The same things were measured in two ways. Each way mixes the same 12 hidden numbers, adds some noise and spreads widely along 6 directions of its own, which tell nothing about the thing.
(in the rows, 128 means zero)
Some things both ways: the first way, then the second way.
[149 118 106 129 122 127 141 156 125 155 162 146 131 143 131 135  52  79
 120 120 123  82 147 131 121 146]
[151 153 109 175 133 167  92 178 149 145 118 151 145 128 184 125  72  84
 137  90  61 167]

[114 158 136 139 144 130 100 134 157  72 131 181 160 138 105 109  98 130
 181 113 142  66 162 142 157 126]
[109 163 100 103 166 143 114 168 156 164 139 135 101 124  82 168 158  79
 189 177  84 117]

[ 96 163  75 141 121 139 105  90 106  92 151 168 159  83 148 128  89 132
 130 147 160  86 109 138 104 118]
[143 164 134  49 122 113 128 101  69  49 178  74  84 145  86  73 158 151
 111 158 119 129]

[122 129  93 108 137  98 128 200 135 143 171 170 163 154 111  89  48 147
 152  99 146  61 175 108 171 133]
[112 113 179  92  75  97 149 137  85 152  92  91  98 152 177  71  81 115
 119 115 113 170]

[ 97 158 112 110 102 134  82 124 139 121 138 163 142 106 113 142  90 143
 104 172 148  88 115  97 188 141]
[ 91 158 156 105 144  93 188 171 215 158 191 186 144 122 120 160 138 119
  92 184  61 164]

[126 122 120 108 143 141 119 147 154 105 153 165 125 165 106  98  66 108
 155  77 140  90 170  89 152 113]
[101 128 120  70 162 100 138 149 166 150 176 135  80 127  68 155 111 121
 121 157 112 137]

[ 58 149  78 131 156 164  67 163 190  70 104 167 136 126 142  40 134 186
 184 130 143  70 170 131 153 122]
[136 145 104 104 133 106 144 123 107  97 109 104 126 129 110 127 173 148
 117 169 120 111]

[111 146 107 156 134 136 100 122 149 102 110 119 133 121 114  81 141 168
 172 104 130 108 134 118 150 132]
[147  86 133 126  98 166 160 103  91 110 104 128 132 142 138  97 113 167
  22 138 116 202]

[ 81 102  75 117 144 202  85 167 164  93  95 133 131 130 115  36 118 118
 170 127 114  63 182 109 150 134]
[165 178 100 137 144 145 110 162 129 104 111 115 141 114 108 147 129 153
  98 132  93 108]

[177 167 127 164 101  96 158  90 113 177 144 112 120 121 152 140 147 157
 129 114 110 119 104 118 127 157]
[129  93 103 149 129 107 152 105 111 172 110 147 172 139 144 138 144 148
 130 179 143 145]

[153 110  89 142 138 182 119 145 116 134 161 108 111 135 140  80 153 125
 120 150 125 106 114 139 107 130]
[158 140 101 191 151 123 131 138 171 177 133 205 201 130 149 186  42 132
  95 131 110 196]

[119 157 103 122  94 136 140  94  96 158 144 177 130  97 160 169  45  73
 125 138 113  83 105 124 121 144]
[113 157 174  48  40  91 171 124 121 143 104  76  97 126 172  76 144 117
 182 165 127  83]

[111 138 115  67 132 176  87 125 136  85 164 168 160 128 130  65 104 119
 156 149 152  78 164 131 188 136]
[160 129 114  99 113 106 122  80  78 132  93  94 149 129  92 108 214 210
 110 184 164  75]

[159 142 121  88 124 153 137 153 143 142 147  85 135 143 138  51 164 176
 140 168 124 102 172 104 121 133]
[132 125 115 124  94  98 180  99 102 155 131 120 143 133 136 104 119 142
 129 174 161 125]

[153 147 104 153 121 112 123 113 137 137 135  66 141 126  96 109 152 197
 133 100 117 133 111 123 120 127]
[121 135 144 123 107 159 101 119 124  95  97 132 123 112 168  94 135  87
 143 105  87 124]

[116 134 128 130 161 129  92 160 164  84 164 131 139 150 105  88  92 147
 176  94 144 122 155 144 138 118]
[155 117 113 138 131 138  82  79  71 116  66 116 166 137 133 119 169 157
 155 143 134  97]

[180 110 125  99 131 168 145 110 133  75 190  49 149 136 128  51 117 141
 152 106 156 122 189 135  75 102]
[149 115  88 102 121 132  91  77 103 149 154 108 110 163 123  84 113 120
 163 157 126 148]

[149 124 161 179 113 125 131 118 126 131 123 115 111 122 124 139 119 111
 160  96 113 127  97 137 118 126]
[128 130 107  38 166 169  84  83  94  89 166 114 106 161  85  91 141 120
 158 137 104 131]

[ 89 154  88 169 111 122  95  96 119 128 124 181 158  70 170 131 131 138
 136 138 141 111  58 162 113 124]
[136 153 100 137 142 115  89 134 158 171 144 159 177 145 155 126 128 100
 170 142  91 151]

[ 88 111  74  88 176 176  64 177 180  51 164 100 132 151  76  46 114 155
 169 113 164 103 176 143 124 108]
[148 170 126 101 117 121  61 109 162 110 140 148 127 128 160 107 115  92
 155 112  80 156]

[182 131 151 130  73 149 158  92  97 131 147  96 140 109 145 130 102 131
 109 155 145  95 116 135 120 113]
[159 141  71 137 153 150  88 130 126 146 121 136 166 155 130 130 197 133
 168 169  97 124]

[119 156 102 127 132 132 111 139 145 146 125 151 132 145 117  97 142 172
 139 125 117 100 117 108 166 130]
[159 144 102 115 165 108  69 109 136 121 152 151 137 133 111 134 165 142
 155 143 116 124]

[ 87 130 106 137 141 139  99 130 163 106 121 186 113 130 136 108 135 137
 154  95 146 115  91 124 111  87]
[140 121  86  98 140 124  97 123 135 116 125 129 150 118 100 130 176 149
 113 128 151 106]

[111 112  53 172 125 145 122  65 147 108  77  76 134  89 100 115 149 102
 140  83 134 144 101 132  55 118]
[105 140 132 138 110 100 197 179 170 179 115 157 157 100 135 156 145 129
 102 172 124 126]

[148 134 133 108 124 138 127 129 117 147 160 145 128 149 109 131  81  79
 156 104 111 123 117 140 167 145]
[105 139 141  59 129 143 144  73 103  74 130 115  89 125  67  85 115 122
  83 131 121 124]

[134 123 107 110 113 178 123  95 130 109 119  99 140 108 140  64 154 141
 157 136 138 123 124 142 110 101]
[167 131  68 189 102 129  99 119 161 202  82 167 201 129 167 142 162 129
 155 158 135 129]

[137 136 118 157 129 127 111 150 121 120 186 145 127 116 145 136  75 110
 123 146 144  84 142 139 123 160]
[164 158  95 158 180 157  63 145  93  89 141 124 182 137 148 139 133 129
 169 126  78 123]

[140 119  90 119 125 118 116 111 152 116 129  78 151 127  57 133 121 125
 118  95 144 126 122 116 109 120]
[ 87 118 198  53  73  98 203 141 146 164 135 135 102 119 142  90 147 137
  86 160 122 147]

[127 131 100 137 139 132 123 129 164 113 115 131 131 150 106 122 101 115
 131 118 146 114 145 124 109 116]
[127 118 110 219 120 190 171 208 162 135  85 177 158  80 163 162 120 101
  69 106  95 146]

[136 141  96 110 153 147 111 162 173  79 136  92 151 161  83  40 171 225
 164 112 156  73 173 127 127  93]
[123 131 111 162  96 114 139 160 167 188  70 159 146 114 158 159 135  91
 138 154 113 161]

Other things, the second way, with their names:
K368: [154 126 129 100  91 188 106 147  81  96 115  83 138 119 140  83 162 150
 112 108 128 107]
K573: [117 114 158  53 102  77 146  61 133 189 111 136  99 145 112 103 139 154
 149 181 143 117]
K347: [ 90 133 129  67 154  94 149 160 166 172 222 143 124 135  62 131  97 133
  68 157 117 186]
K190: [109 153 100 101 156 146 136 132 125  80 138 122 124 117  50 121 158 124
  45 146 103 148]
K255: [168 131  92 143 126 181  94 100  88  84  99 113 158 143 151  88 192 150
 110 145  82 125]
K381: [118  86 108 161 178  99 149 138 143 180 102 175 150 159 114 169 120 146
  71 166  91 200]
K713: [116 145 128 122 139 142 142 136 136  94 129 135 131 135 109 117 113 115
  71 126  81 162]
K679: [148 148 123 132 134 163  65 145 131 155 128 151 138 131 154 121 150  97
 192 123  90 134]
K221: [134 142  99 110 104 142 153 131 116 125 146 105 138 140  97 103 138 134
  86 163 126 147]
K222: [111 125 143  42  97  91 145 119  90 106 122  74  75 126 124  89 158 121
 170 150 153  92]
K718: [155 140  76 141 144 163  69 129  91 105  81 103 173 124 114 120 207 141
 150 129 133  73]
K90: [ 88 134 117  85 137 130 168 133 146 101 136 125 116 108  81 139 118 109
  91 150 117 124]
K755: [122 102 117  92 124 120 136 114 104 117 132 128 116 134 148  99 172 114
 170 147 141 121]
K949: [153 147 109 156 140 106  99 137 145 189 115 163 204 146 144 154 147 153
 133 163 108 157]
K795: [164  98 103 141  67 191 150 131  95 121 139 128 123 138 175  50 114 129
  51 114 125 212]
K18: [141 120 110 110 106 159 173 116 103 106 149 123 102 136 100  81 113 142
  43 145 127 180]
K500: [102 144 183  66  54 115 178 145 141 126  92 109  94  99 154 106 137 107
 132 139 123 106]
K78: [191 138 101 149  98 139  86 115 120 164 131 138 148 136 173 108 140 145
 158 151 119 148]
K933: [177 113  99 133 149 164  69 131  79  79 111 123 128 115 122 114 186 166
  95 106 131 142]
K896: [153 166  96 197 103 146 122 133 102  92  89 123 177 118 137 115 111 117
  75 118 115 154]
K497: [151  82 108 132 126 130 109  80  69 130  57 114 181 130 121 120 182 199
 106 141 176  85]
K696: [162 124 143 115 149  95 125  82  71 155 145 143 146 163 123 116 136 184
 141 176 135 155]
K535: [146 169  90 193 127 185  94 155 148  83  92 162 153  98 135 139  99  66
  92  85  84 168]
K847: [134 156 117  70 154 120  90 148 112 107 155  96 108 137 120 118 116 122
 175 123 104 101]
K964: [105 135  97 112 129 134 157 147 165 123 146 132 148 120 110 143 123 112
  83 158  98 145]
K184: [110 165  99 106 185 141  90 139 134  62 181 136 122 115  83 130 139  80
 138 123  88 131]
K403: [185  85  94  82 136 144  75  80  64  90 152 105 148 156 111  88 189 209
  87 136 159 149]
K34: [164 143  73 150 154 133  97 151 109  84 128 121 151 113 107 122 192 160
  90 123 132 109]
K319: [157 167  78 133 188 134  96 138  97  67 146 117 146 120  67 135 181 156
 104 136 120 103]
K461: [102 125 141 173  99 124 207 178 163 182  77 159 140  87 131 178 127 116
 108 168 127 111]
K4: [112 169 102 134 170 137 118 166 153 106 149 139 148 125  87 137 100 108
  68 117  75 151]
K867: [124 163 105 107 143 121 102 146 109  55 115 101 116 116  97 121 158 105
 107 119 105 131]
K871: [174 115 120 117  92 181 116  71 101  78 106 136 119 147 149  84 160 137
  99 140 101 170]
K693: [156 169 106  99 144  98  94  66 105 117 121 117 135 146  92 108 139 153
 142 160 125 105]
K351: [152 144  89 120 122 161 126 122 114  91 133 120 132 130 111 104 139 127
  91 138 114 142]
K622: [162 120 161  65 102 111  62 106 131 186 137 130 128 142 169  96 150 169
 168 135 117 131]
K498: [101 140 100  83 188 135 113 139 155 112 172 160 158 111  95 156 168 109
 174 144 122  85]
K845: [ 79 174 127 113 156 104 194 165 170 150 148 153 148 119  88 161 102  94
 113 176  90 131]
K731: [125 135 120  98 102 116 108  95 131 126 120 148 146 118 136  79 154 107
 147 108 160 108]
K834: [144 171  75 164 183  96  89 133 125 116 125 144 207 129 101 175 203 145
 160 179 114 100]
K730: [145 121 106 154 153 102 124  74 121 127 143 169 177 164 126 131  78 151
  72 156 104 213]
K239: [109 140  70 161 167 130 176 172 174 142 168 164 124 113  75 164 124 108
  48 179  88 188]
K35: [171  97 106 161  80 158  93  89 119 150  48 135 152 126 186 102 194 152
 139 147 118 115]
K210: [133 166 133 153 131 102 120 123 201 208 130 202 134 117 145 151  85  85
 192 140 106 116]
K305: [128 165 160  30 119  75  81 132 173 160 189 144 120 137 150 106 155 118
 200 136 108 122]
K807: [115 138 144 136  55 125 201 133  96 152  82 100 124 126 134  86  85 120
  77 142 142 145]
K680: [167 143  91 145 105 136  70 105 133 105  89 144 178 118 176 129 133 110
 158 107 134 132]
K220: [175 113 126 151 100 141  72 100  69 152  57 109 184 151 181 117 136 168
 152 127 127 130]
K456: [153 126 108 110 116 134 112  81  96 137 101 123 156 149 101 101 155 169
  86 157 135 148]
K661: [111 142 110 152 128 111 192 155 174 129  89 143 139  93  94 182 105 140
  66 161 120 105]
K28: [156 115 119 106  64 145 117  81 108 155 111 129 168 138 180  65 191 151
 140 161 134 130]
K508: [134 150  96 154 157  73 124 103 165 215 145 182 163 150  83 153 130 133
 135 186 127 144]
K987: [149 133 127 144 133 133  63 144 166 146 138 175 146 118 190 126  93  95
 154  90  83 171]
K780: [142 138  86 132 145 132  69 127 130 141  91 119 150 113  99 137 158 134
 132 125 134  93]
K413: [160 136  95  98 139 118  87  97 110 112 136 136 133 142 102 130 143 136
 140 144 143 155]
K479: [153 107 103 130 105 219 109 110  77  40  78 103 118 110 130  62 210 133
  79  98 117 104]
K937: [ 99 134 162  60 112 141 161 119 138  77 104 122  83 116 122 100 143 103
 108 127  93 111]
K773: [137 119 100 182 143 141 194 137 180 175 128 209 147 115  88 189 145 141
  66 190 120 169]
K269: [119 129 101 139 183 135 124 121 118 100 162 144 138 129 103 144  93 111
 138 135 106 127]
K562: [194 165 102 109 143 154  60 122 114  89 138 143 138 150 122 115 155 145
 105 122  89 184]
K659: [133 157  91 168 151 122 152 130 143  74 122 158 137 119  89 124 155 119
  54 132 109 137]
K10: [156 133 105 160 140 151 134 146 157 135 162 175 151 125 135 142 104 138
  76 142  93 189]
K73: [107 155 144  61  91  72 176 121 169 138 132 124 117  96 101 153 154 138
 141 187 153  83]
K802: [126 134 111 132 124  93 160 106 118 119  87 122 175 126 102 156 144 168
  83 178 137 116]
K449: [157 133  89 117 174 109  90 125 147 120 178 149 125 137 106 132 153 151
 123 147 108 135]
K196: [180  87 129 142  91 123 125  78 114 188  85 153 157 150 174 128 147 192
 124 175 135 153]
K153: [152 146 127 126  93 157  97  82  79 128  85 123 147 133 128  57 149 128
 119 113 137 125]
K832: [140 168  84 163 173 154 111 185 141 102 147 139 176 113 114 152 102 124
  87 116  85 139]
K201: [129 193 116  95 130 147 101 158 159  90 157 120 104 107 106 116  94  79
 143 100  94 114]
K423: [163  64 109 147  36 154 173 100 130 158  85 131 113 141 191  76 104 154
  32 138 131 205]
K828: [197 146  64 145 167 113  57  98 109 142 147 130 167 145 101 141 169 188
 141 168 129 121]

Some of these things the first way, each followed by its name:
[105 133  93 153 141 131  86 125 168 111 124 128 149 124  86 110 170 176
 133  86 109 100  95 110 123 112] | K622
[162 124 126  47 118 159 122 133 109 111 219 159 183 151 130 100  66 102
 114 161 173  92 146 159 152 102] | K508
[166 118 112 164 123 108 145 112 132 134 107  52 144 129  58 126 144 136
 143  80 114 135 118 114  97 119] | K679
[108 171 150  94 108 108 107 130 149 163 105 164 127 122 122 128 135 118
 168 156 104 108 121 116 195 175] | K28
[136 119  85 119 129 180 112 127 136 116 146  93 146 123 132  69 145 157
 137 128 112 105 121 150 100 109] | K693
[129 149 105 148 137 134 118 125 164  94 137 119 134 137 149  82 146 197
 137 133 170 124 135 148  96  94] | K755
[144 138  88  91 121 141 129 130  89 113 190 129 162 116 126 100  82 119
 132 157 169  94 141 144 113 123] | K896
[112 161 140 142 132  95 117 132 145 142 142 208 107 140 127 167 108 114
 145  99 128 107  94 100 142 131] | K403
[131 114  86 104 122 192 123 131 134 156  98  98 149 142 130  42 150 145
 142 145  94 132 125 122 157 115] | K210
[112 162 127  96 146 136 116 156 167 142 122 155  84 172  84 123 130 140
 156 115  91  91 139  69 146 134] | K73
[141 141  99 110 110 155 115 117  72 138 204 159 126 109 178 100  53  87
 144 153 150 104 130 150 190 178] | K730
[160 149 109 145  92 149 138  92  91 144 158 104 121 102 151 116 142 178
 114 132 119 103  85 115 121 126] | K802
[178 106 122 106 106 103 166 133 114 193 106  54 151 143  54 111 143  98
 157  94  89 143 116 120 136 137] | K153
[126 113  80  78 131 204  94 127 123  47 162  87 155 130 104  29 111 162
 139 156 188  93 178 127 143  94] | K500
[117  94 112 125 121 148 126 119 132  99 106  98 129 116 102  73  86  71
 188  85 147 136 158 121 133 127] | K718
[ 89 141 121 113 141 129  88 192 151 136 164 219 128 133 145 119  90 103
 141 166 129  49 151 113 172 162] | K832
[112 125 140 101 114 139 120 144 140 139 102 120  91 125 114  73 101  94
 195 103 106 105 181  67 199 178] | K964
[ 94 144  98 106 144 201  68 105 135  51 176 193 142 123 176  73  52  99
 157 152 173  95 163 170 175 131] | K196
[131 154 124 138 127 110 113 177 156 130 158 175 151 161 139  86 105 217
 140 111 146  65 148 120 205 120] | K381
[198 156 123 158  83 146 171  37  97 152 103  72 125 128 111 159 155 142
  97 129 113 141  72 123  95 101] | K773
[133 104 111 102 128 165 105 161 142 109 141  97 145 127 108  64 115 109
 151 150 144  89 177 133 148 150] | K845
[121 144 128 133 111 130 129 114 136 112 109 113 145 102 117 105 145 161
 148 130 132 102 115 103  86  94] | K221
[ 96 102  76 111 135 158  97 123 127  73 125  87 126 104 100  55  65  61
 195 107 171 135 189 124 152 160] | K834
[142 150 140  99  93 128 127 162 100 156 162 159 144 136 134 112  87 165
 122 166 132  71 128  99 206 133] | K713
[124 107 106 126 141 126 106 161 150 105 154 119 139 132  78 126  93 106
 138  98 149 102 133 135 106 121] | K949
[124 149 125 113 138 133 118 152 155 150 135 161 119 151 115 111 123 120
 154 115  93  80 147  99 150 154] | K828
[104 181  74 166 141 114 104  67 161  99 113 174 151 106 136 141 136 123
 158  92 136  94 121 155 102 150] | K239
[138 117  79 152 150 107 131 157 164 170 110  79 100 157  68 106 149 140
 152  57  88 130 135  92 125 157] | K987
[150 155 108 141 106 138 146  89 123 145 111 121 144 116 138 114 162 148
 130 139 117 102 108 125 107 120] | K18
[131 138 141 132 105 114 131 112 108 141 135 168 135 106 121 152  87  72
 140 125 128  99 112  93 145 143] | K368
[153 132  99 117 117 176 135 108  81 100 158 131 127 126 141  66 121 131
 150 140 166  99 127 138 143 110] | K413
[142 112 111 106 110 121 123 116 114 128 142 123 154 103  88  88 146 108
 149 105 145 103 135  74 165 144] | K347
[ 81 167 127 131 152 143  85 145 172  82 110 147 115 148 108 112  90 156
 183 127 135 117 142 142 147 111] | K871
[151 127 132 122 104 144 136 110  93 147 170 162 122 128 160 111  84  89
 143 111 138 122 112 122 181 146] | K497
[132 100 101 142 138 162 126 161 147 113 145 108 123 134 131  72 112 140
 136 106 125  83 163 100 102 117] | K847
